There are 4 ways to turn a row about zero (a turn may also mirror it). The second row of each pair is the first, turned, with some noise.
In the rows, zero is written as 128.
Some pairs, each with its turn after it:
[124, 121, 120, 165]
[125, 158, 147, 141]  gaku

[133, 160, 130, 108]
[108, 117, 108, 150]  bofi

[112, 109, 149, 97]
[154, 98, 105, 117]  bofi

[133, 128, 99, 151]
[114, 142, 159, 127]  bofi

[141, 114, 159, 102]
[93, 110, 123, 106]  rona

[129, 121, 108, 131]
[141, 133, 124, 143]  gaku

[142, 103, 126, 156]
[147, 160, 143, 124]  gaku

[116, 163, 165, 137]
[144, 147, 97, 165]  bofi

[139, 100, 131, 147]
[143, 157, 135, 117]  gaku

[153, 137, 69, 157]
[170, 165, 89, 148]  rona

[127, 182, 107, 135]
[156, 109, 121, 175]  rona

[131, 118, 132, 116]
[145, 127, 134, 129]  saro

[111, 144, 122, 129]
[119, 127, 108, 138]  saro

[123, 134, 124, 66]
[75, 130, 131, 160]  rona

[149, 112, 102, 152]
[158, 148, 146, 142]  gaku

[133, 91, 182, 182]
[178, 188, 118, 99]  bofi

[132, 112, 166, 86]
[175, 97, 142, 122]  saro

[152, 146, 167, 187]
[77, 100, 139, 78]  saro

[120, 153, 152, 141]
[141, 97, 142, 129]  rona

[128, 115, 120, 102]
[153, 132, 135, 142]  saro

New pairs, each followed by its turn:
[141, 137, 130, 155]
[100, 129, 137, 117]  saro

[107, 100, 133, 137]
[129, 144, 151, 106]  rona

[173, 136, 142, 120]
[151, 101, 155, 104]  gaku

[109, 103, 66, 129]
[139, 193, 131, 147]  rona

[140, 133, 142, 124]
[123, 134, 110, 128]  bofi

[124, 120, 123, 153]
[135, 144, 148, 125]  bofi

[123, 99, 170, 126]
[165, 132, 102, 106]  bofi

[130, 126, 103, 66]
[77, 151, 122, 164]  rona

[140, 135, 118, 137]
[135, 127, 142, 137]  gaku

[122, 117, 117, 164]
[136, 154, 156, 126]  bofi

[137, 96, 190, 101]
[127, 128, 109, 57]  gaku

[130, 66, 133, 157]
[142, 169, 139, 76]  saro

[190, 101, 111, 132]
[123, 147, 65, 107]  rona

[127, 118, 127, 144]
[136, 141, 139, 120]  bofi

[66, 89, 141, 123]
[195, 100, 146, 125]  bofi

[115, 152, 118, 110]
[118, 108, 124, 155]  bofi

[114, 129, 124, 119]
[122, 123, 113, 136]  gaku

[128, 122, 120, 100]
[123, 100, 123, 120]  bofi

[119, 145, 131, 115]
[129, 111, 116, 142]  saro

[135, 120, 119, 124]
[121, 123, 134, 117]  bofi

[129, 190, 138, 100]
[103, 115, 91, 180]  bofi

[147, 112, 137, 133]
[142, 137, 135, 111]  gaku

[97, 127, 132, 145]
[146, 131, 158, 124]  rona

[89, 134, 114, 190]
[156, 165, 178, 159]  bofi

[131, 94, 109, 105]
[101, 163, 121, 122]  rona

[164, 116, 143, 124]
[132, 119, 167, 117]  saro

[126, 146, 147, 175]
[100, 151, 167, 127]  gaku

[97, 136, 138, 66]
[177, 101, 105, 162]  saro

[117, 121, 133, 154]
[148, 129, 140, 110]  rona

[138, 66, 129, 109]
[176, 159, 155, 106]  saro

[116, 129, 127, 128]
[136, 123, 134, 137]  bofi

[132, 154, 154, 126]
[104, 107, 144, 112]  gaku

[138, 76, 153, 104]
[86, 140, 127, 84]  rona

[132, 149, 160, 172]
[89, 105, 122, 95]  saro

[116, 149, 66, 112]
[90, 93, 168, 150]  bofi

[142, 66, 144, 115]
[164, 156, 98, 89]  gaku

[125, 101, 87, 155]
[124, 135, 181, 108]  bofi

[123, 95, 184, 87]
[69, 106, 145, 92]  rona

[84, 122, 116, 119]
[154, 101, 150, 145]  bofi

[174, 147, 158, 143]
[102, 90, 168, 112]  saro

[90, 112, 125, 164]
[158, 146, 166, 108]  rona

[169, 117, 134, 104]
[104, 125, 101, 94]  bofi

[113, 122, 142, 126]
[137, 123, 115, 116]  saro

[130, 174, 131, 121]
[109, 129, 108, 165]  bofi

[106, 133, 183, 130]
[138, 87, 101, 95]  saro

[143, 117, 158, 143]
[129, 111, 122, 96]  rona

[113, 126, 138, 160]
[112, 129, 108, 103]  saro

